The rows of a group lie close to one hidden flat surface of 10 dimensions, which may be shifted away from zero. Surfaces can cross.
In the rows, 100 means zero.
Known rows, each followed by its group:
[123,131,61,77,119,111,101,102,73,115,66,108,128,66,117]
(5)
[115,84,98,134,118,84,69,110,100,108,111,92,103,74,109]
(3)
[109,105,117,96,104,109,87,120,120,105,115,122,111,105,115]
(5)
[124,153,90,89,105,104,63,95,77,80,101,73,83,104,125]
(2)
[85,113,121,118,100,96,81,87,92,97,104,120,120,127,86]
(0)
[104,112,96,109,94,96,90,91,84,92,86,85,90,95,82]
(2)
[102,107,101,111,101,104,111,100,101,108,108,94,116,102,98]
(5)
[96,118,97,100,118,93,109,110,101,99,108,117,92,105,92]
(6)
[92,94,111,99,111,95,109,83,109,101,125,111,75,92,80]
(1)
[104,108,98,83,96,97,102,88,91,92,96,106,86,89,90]
(1)
[85,83,82,83,110,112,119,109,100,99,101,112,99,94,103]
(3)
[83,91,85,112,110,89,112,94,87,98,115,100,94,86,69]
(4)
[91,78,103,111,114,134,84,105,119,102,94,94,94,121,116]
(6)
[109,118,100,91,116,101,79,98,100,90,111,104,87,111,132]
(2)
[79,80,85,75,99,128,86,110,80,98,100,83,128,95,95]
(6)
[95,97,98,104,116,106,77,125,87,104,111,111,112,80,82]
(3)
[77,70,96,99,117,102,86,115,88,98,127,89,99,118,86]
(6)
[83,81,94,118,114,93,99,105,118,77,132,107,112,107,122]
(4)
[101,88,101,94,119,81,94,90,104,103,110,100,117,104,115]
(1)
[84,81,99,129,114,103,100,120,97,95,132,109,93,93,67]
(4)
[104,70,125,89,118,101,112,80,114,124,104,107,109,122,122]
(2)
[82,71,105,104,103,136,89,92,133,112,125,113,87,67,105]
(6)
[97,85,118,129,94,107,93,82,127,103,103,98,90,110,109]
(5)
[79,99,91,112,76,100,116,98,92,83,86,113,115,125,120]
(4)
[115,98,109,115,100,84,107,102,91,87,108,80,71,102,77]
(3)
[86,124,105,103,79,82,105,91,126,90,84,85,77,122,96]
(3)
[103,110,113,109,85,103,97,103,80,112,110,115,100,102,95]
(3)
[103,103,108,122,101,104,100,88,94,108,117,79,86,112,92]
(2)
[96,108,89,89,113,90,115,105,110,87,105,99,85,110,104]
(0)
[108,92,102,103,91,88,96,80,75,101,91,87,107,123,138]
(1)
[113,82,84,116,118,102,106,114,120,113,110,110,87,80,138]
(3)
[106,95,92,130,105,68,94,98,125,92,93,55,70,104,96]
(3)
[109,106,98,121,130,113,96,91,105,113,101,93,118,97,83]
(5)
[88,114,97,122,112,117,100,109,93,98,115,124,115,104,91]
(4)
[99,85,78,97,97,80,119,116,88,107,101,93,131,90,116]
(0)
[96,72,102,137,85,103,125,94,86,81,89,85,93,133,93]
(4)
[92,81,108,126,115,96,78,108,138,131,92,120,113,89,111]
(0)
[106,101,94,125,86,75,104,111,114,99,84,72,91,117,115]
(1)
[129,87,132,94,126,78,100,108,73,73,122,127,103,110,82]
(6)
[91,125,112,116,117,107,83,50,109,116,94,149,99,79,80]
(4)
[150,99,113,98,116,85,120,108,109,103,103,98,106,102,104]
(5)
[96,95,76,68,83,95,109,108,69,84,104,103,73,59,90]
(3)
[82,66,105,75,92,124,73,83,71,77,106,72,120,84,57]
(6)
[92,78,101,103,83,83,117,72,114,111,94,91,87,108,113]
(4)
[94,91,112,118,112,91,96,102,92,97,110,108,119,110,78]
(0)
[99,103,88,107,116,71,97,111,78,88,119,100,110,102,105]
(2)
[74,131,104,93,90,121,95,78,59,81,103,100,103,122,36]
(1)
[112,71,84,86,117,77,129,130,91,91,100,99,124,87,103]
(0)
[108,86,78,106,111,102,111,104,99,117,123,109,117,65,129]
(5)
[119,84,101,114,109,91,99,97,87,61,122,101,111,78,90]
(0)
[115,101,123,120,76,84,95,106,103,134,88,119,80,83,102]
(1)
[103,103,101,102,103,109,114,95,87,104,93,113,112,108,97]
(0)
[79,135,82,66,115,63,96,90,100,105,120,80,109,89,75]
(4)
[107,136,86,105,119,132,102,101,119,116,100,131,127,94,133]
(5)
[74,78,87,107,105,89,104,105,104,78,119,111,108,103,115]
(4)
[89,94,91,106,105,96,107,107,93,92,101,82,95,104,72]
(3)
[87,90,82,105,114,99,125,131,87,94,121,74,102,118,72]
(6)
[104,75,92,95,95,88,114,81,89,105,111,94,107,92,132]
(1)
[103,117,92,101,105,98,73,100,80,87,115,77,89,89,94]
(2)
[91,104,112,78,104,88,95,122,98,87,137,115,79,95,89]
(3)
[97,113,89,89,106,76,111,110,87,90,96,105,105,110,92]
(2)
[111,85,98,116,92,108,119,79,65,135,111,101,133,119,143]
(2)
[82,114,70,90,121,77,110,111,90,102,119,99,118,85,79]
(6)
[105,111,102,109,95,104,127,90,79,77,86,87,98,118,56]
(0)
[108,129,70,89,90,116,111,143,71,105,71,97,132,77,59]
(0)
[100,93,76,82,100,72,130,105,97,112,108,90,93,96,126]
(1)
[128,100,89,98,114,102,116,122,70,123,104,103,136,78,91]
(5)
[107,87,122,121,93,88,101,69,87,118,93,92,109,119,106]
(1)
[76,105,104,66,92,104,82,87,70,102,109,120,113,92,80]
(6)
[105,123,88,101,122,96,108,86,95,97,113,92,114,108,109]
(4)
[115,83,100,117,102,89,122,103,98,110,116,87,112,99,100]
(5)
[83,131,104,90,99,105,82,100,86,96,97,115,111,118,94]
(0)
[99,103,79,109,106,105,130,113,111,102,107,96,103,98,102]
(6)
[89,98,97,111,77,102,96,92,95,102,80,98,74,75,66]
(2)
[78,119,102,111,93,100,111,95,108,112,118,111,113,106,96]
(4)
[102,129,100,124,78,116,131,93,83,100,82,98,104,124,84]
(0)
[88,145,114,162,119,95,98,114,72,87,152,108,119,142,60]
(2)
[88,109,115,119,88,103,120,92,99,111,117,104,67,90,53]
(1)
[109,90,99,103,83,89,116,84,86,109,97,95,94,94,107]
(1)
[95,114,89,121,95,111,131,88,132,105,104,88,104,118,124]
(5)
[101,106,118,93,84,104,89,121,116,95,91,99,86,111,104]
(5)
[77,111,95,114,80,114,140,104,86,129,115,110,84,122,85]
(6)
[99,81,104,104,111,107,76,95,92,117,120,107,106,69,107]
(2)
[93,89,80,99,124,105,88,91,93,115,93,61,122,108,99]
(5)
[103,96,78,70,115,105,102,123,94,86,90,109,77,70,95]
(3)
[106,93,106,91,98,83,104,85,97,113,94,85,93,106,98]
(4)
[120,106,103,137,98,88,118,77,72,100,116,82,125,139,129]
(2)
[104,88,101,91,114,91,107,98,91,74,108,87,107,99,71]
(6)
[103,85,103,84,132,113,94,123,101,92,117,123,88,92,88]
(3)
[112,96,111,118,94,145,108,56,89,130,79,87,105,114,95]
(0)
[82,127,87,87,96,92,115,94,81,102,97,85,89,130,91]
(1)

New rows, each followed by its group:
[100,77,94,107,102,91,111,103,100,91,114,93,105,114,130]
(4)
[88,88,113,88,111,108,97,88,128,112,105,97,69,104,83]
(2)
[132,101,115,97,118,89,90,114,108,99,98,105,103,92,89]
(5)
[81,92,79,86,108,136,97,130,103,107,108,96,111,97,104]
(6)
[106,114,97,100,99,98,120,128,124,96,121,115,98,96,107]
(5)
[85,98,99,105,108,100,91,74,89,88,89,130,110,93,90]
(4)
[112,109,99,101,128,106,104,92,120,100,88,63,111,134,89]
(5)
[109,123,102,58,123,90,87,106,88,93,96,77,111,116,72]
(2)
[95,92,97,95,104,128,95,100,119,102,102,105,98,79,99]
(6)
[89,68,93,115,104,97,104,104,79,106,113,107,99,83,69]
(4)
[89,112,93,87,118,102,120,124,94,114,91,103,99,118,73]
(0)
[113,110,103,104,114,95,110,108,98,99,107,81,115,105,74]
(5)
[111,122,80,102,90,100,76,84,71,82,100,70,74,103,136]
(2)
[79,95,108,101,84,102,92,121,118,89,97,130,94,105,103]
(4)
[90,69,91,63,133,111,118,111,103,91,100,115,127,124,114]
(3)
[102,99,124,122,101,86,102,105,102,135,108,116,105,92,75]
(1)
[92,62,90,89,141,97,73,116,103,84,103,80,110,127,125]
(6)
[76,101,80,108,88,121,123,92,92,128,103,96,118,100,100]
(6)
[95,90,92,93,119,115,116,104,93,109,128,103,95,99,87]
(0)
[107,95,100,125,115,94,101,125,97,123,119,97,118,104,115]
(3)
[120,94,93,114,111,91,108,100,91,110,111,104,105,65,94]
(5)
[91,93,113,84,111,88,71,79,79,71,105,112,101,139,142]
(2)
[105,107,103,94,103,109,64,89,71,100,96,100,110,89,105]
(2)
[66,121,95,69,116,109,64,124,88,90,93,105,87,120,74]
(6)
[92,76,121,81,102,103,92,109,95,85,138,110,66,93,66]
(6)
[117,105,98,143,77,108,129,87,74,82,116,107,121,84,92]
(0)
[108,73,91,99,114,84,72,86,81,91,115,81,107,74,120]
(2)
[106,117,85,101,105,81,89,108,85,78,106,97,92,107,116]
(2)
[102,132,109,124,110,100,104,79,73,107,116,70,117,134,51]
(4)
[106,159,99,85,117,85,90,121,77,76,85,134,124,134,91]
(2)
[87,88,100,83,101,106,89,95,96,113,107,70,84,93,65]
(2)
[67,96,100,132,124,93,92,58,89,90,128,121,124,90,75]
(4)
[90,102,130,106,109,110,96,57,100,97,117,117,71,105,64]
(1)
[84,90,90,105,105,115,85,104,99,115,99,87,111,103,108]
(5)
[108,99,93,116,102,99,115,97,106,105,106,91,103,89,99]
(5)
[87,131,102,111,106,94,108,104,103,86,115,92,70,145,89]
(2)
[127,125,131,138,116,105,107,74,101,110,91,96,112,139,85]
(2)
[92,119,96,76,107,99,85,109,68,94,106,90,110,116,81]
(2)
[115,110,122,135,112,114,99,122,111,127,127,127,106,113,108]
(3)
[121,99,101,124,114,105,119,96,108,116,101,85,108,111,99]
(5)
[76,122,93,113,112,95,105,93,105,66,111,107,118,120,99]
(4)
[118,83,109,116,107,110,70,106,73,115,131,129,103,65,105]
(3)
[109,105,103,78,116,83,91,88,98,108,120,88,123,107,128]
(4)
[136,132,139,52,95,108,76,88,77,57,72,146,84,92,71]
(6)
[87,82,93,97,114,101,90,88,87,103,101,87,122,105,105]
(6)
[109,99,87,86,71,50,140,98,76,123,72,69,96,116,111]
(1)
[118,75,105,110,130,75,115,86,113,117,121,61,71,94,95]
(4)
[108,99,108,90,86,105,115,79,80,98,88,108,107,81,79]
(1)
[108,72,94,82,100,103,92,73,66,76,85,98,102,86,102]
(3)
[113,78,104,99,89,108,130,97,77,87,101,76,94,121,91]
(6)
[101,97,91,109,115,112,97,118,117,125,90,89,94,98,101]
(5)
[69,84,113,106,86,74,103,91,121,123,138,90,100,98,73]
(4)
[103,132,107,92,117,107,93,109,73,102,121,86,118,133,78]
(2)
[100,89,126,98,108,85,71,78,106,91,115,86,119,122,108]
(4)
[113,74,82,110,122,96,130,122,124,122,129,108,88,93,148]
(3)
[94,67,110,108,117,72,124,89,135,102,105,124,84,116,129]
(2)
[84,117,105,105,103,95,47,94,77,66,108,91,74,89,77]
(2)
[117,63,119,105,108,99,88,122,101,122,117,99,91,97,103]
(4)
[108,84,123,95,119,96,71,53,110,137,93,134,87,62,102]
(4)
[122,112,87,103,117,118,117,117,108,90,89,106,118,90,101]
(6)
[102,86,101,92,107,105,89,86,119,93,82,113,91,95,120]
(3)
[75,86,88,89,126,123,103,110,122,85,88,104,93,106,68]
(3)
[125,94,94,91,123,89,92,132,86,105,112,103,115,96,126]
(3)
[102,92,81,58,105,62,111,103,78,98,98,86,111,90,106]
(1)
[120,150,86,111,87,116,134,87,97,105,69,116,103,91,101]
(5)
[111,103,105,120,111,103,110,91,124,103,111,89,105,114,107]
(5)
[74,94,115,104,81,94,87,76,100,90,92,117,125,123,107]
(4)
[101,95,96,89,116,88,94,107,96,74,100,85,97,107,101]
(4)
[87,92,104,114,75,111,101,107,80,119,108,104,119,101,101]
(5)
[96,119,112,128,127,105,95,80,130,98,140,115,116,114,123]
(4)
[99,103,113,116,86,85,104,109,103,127,121,114,127,119,136]
(3)
[132,89,101,64,109,112,95,107,102,49,84,92,100,78,86]
(6)
[91,90,109,123,91,120,93,97,85,80,86,124,105,116,88]
(4)
[126,125,87,77,115,102,105,119,106,125,89,66,99,72,65]
(2)
[90,105,97,113,86,101,108,94,89,106,95,109,87,104,102]
(2)
[118,81,91,82,114,98,91,99,76,85,86,103,100,87,109]
(3)
[81,112,75,82,92,76,131,83,78,120,82,89,86,81,68]
(4)
[108,113,105,91,131,92,82,96,113,120,123,104,98,88,100]
(4)
[95,112,117,96,85,104,104,92,86,135,114,131,75,93,96]
(1)
[93,108,109,110,88,102,101,103,100,81,101,95,114,138,107]
(4)
[93,105,89,81,73,73,111,118,76,110,117,99,112,92,128]
(3)
[108,82,109,90,116,116,81,109,94,79,98,100,102,116,95]
(6)
[111,106,104,110,77,91,119,110,97,94,115,119,95,74,90]
(5)
[100,125,124,113,113,101,90,90,103,105,101,140,88,109,82]
(6)
[107,120,97,105,113,102,97,108,93,93,118,85,116,123,96]
(4)
[66,93,45,100,102,118,126,136,83,144,115,72,129,97,116]
(5)
[118,143,95,83,93,139,82,100,83,125,93,83,91,109,121]
(2)
[101,114,107,97,100,75,92,96,107,98,87,96,77,118,104]
(1)
[102,79,109,121,128,87,95,92,124,92,139,81,100,90,88]
(5)
[88,88,108,68,89,73,84,57,101,90,69,109,105,96,118]
(4)
[141,97,85,97,133,96,126,92,124,119,91,93,112,99,158]
(5)
[105,118,94,88,126,107,73,117,115,47,87,131,118,118,145]
(4)
[104,95,116,107,77,81,91,103,79,149,99,115,86,106,134]
(1)
[106,108,106,100,113,93,79,101,94,51,75,90,90,121,68]
(4)
[88,110,106,126,99,127,100,92,102,110,96,78,94,109,44]
(0)
[113,85,73,100,118,110,129,144,86,90,120,88,123,92,92]
(6)
[108,114,98,97,72,128,118,79,77,133,76,76,94,115,94]
(2)
[101,117,109,85,78,87,83,101,91,98,95,110,95,98,109]
(3)
[83,72,100,116,84,98,111,95,96,86,96,111,108,119,127]
(4)
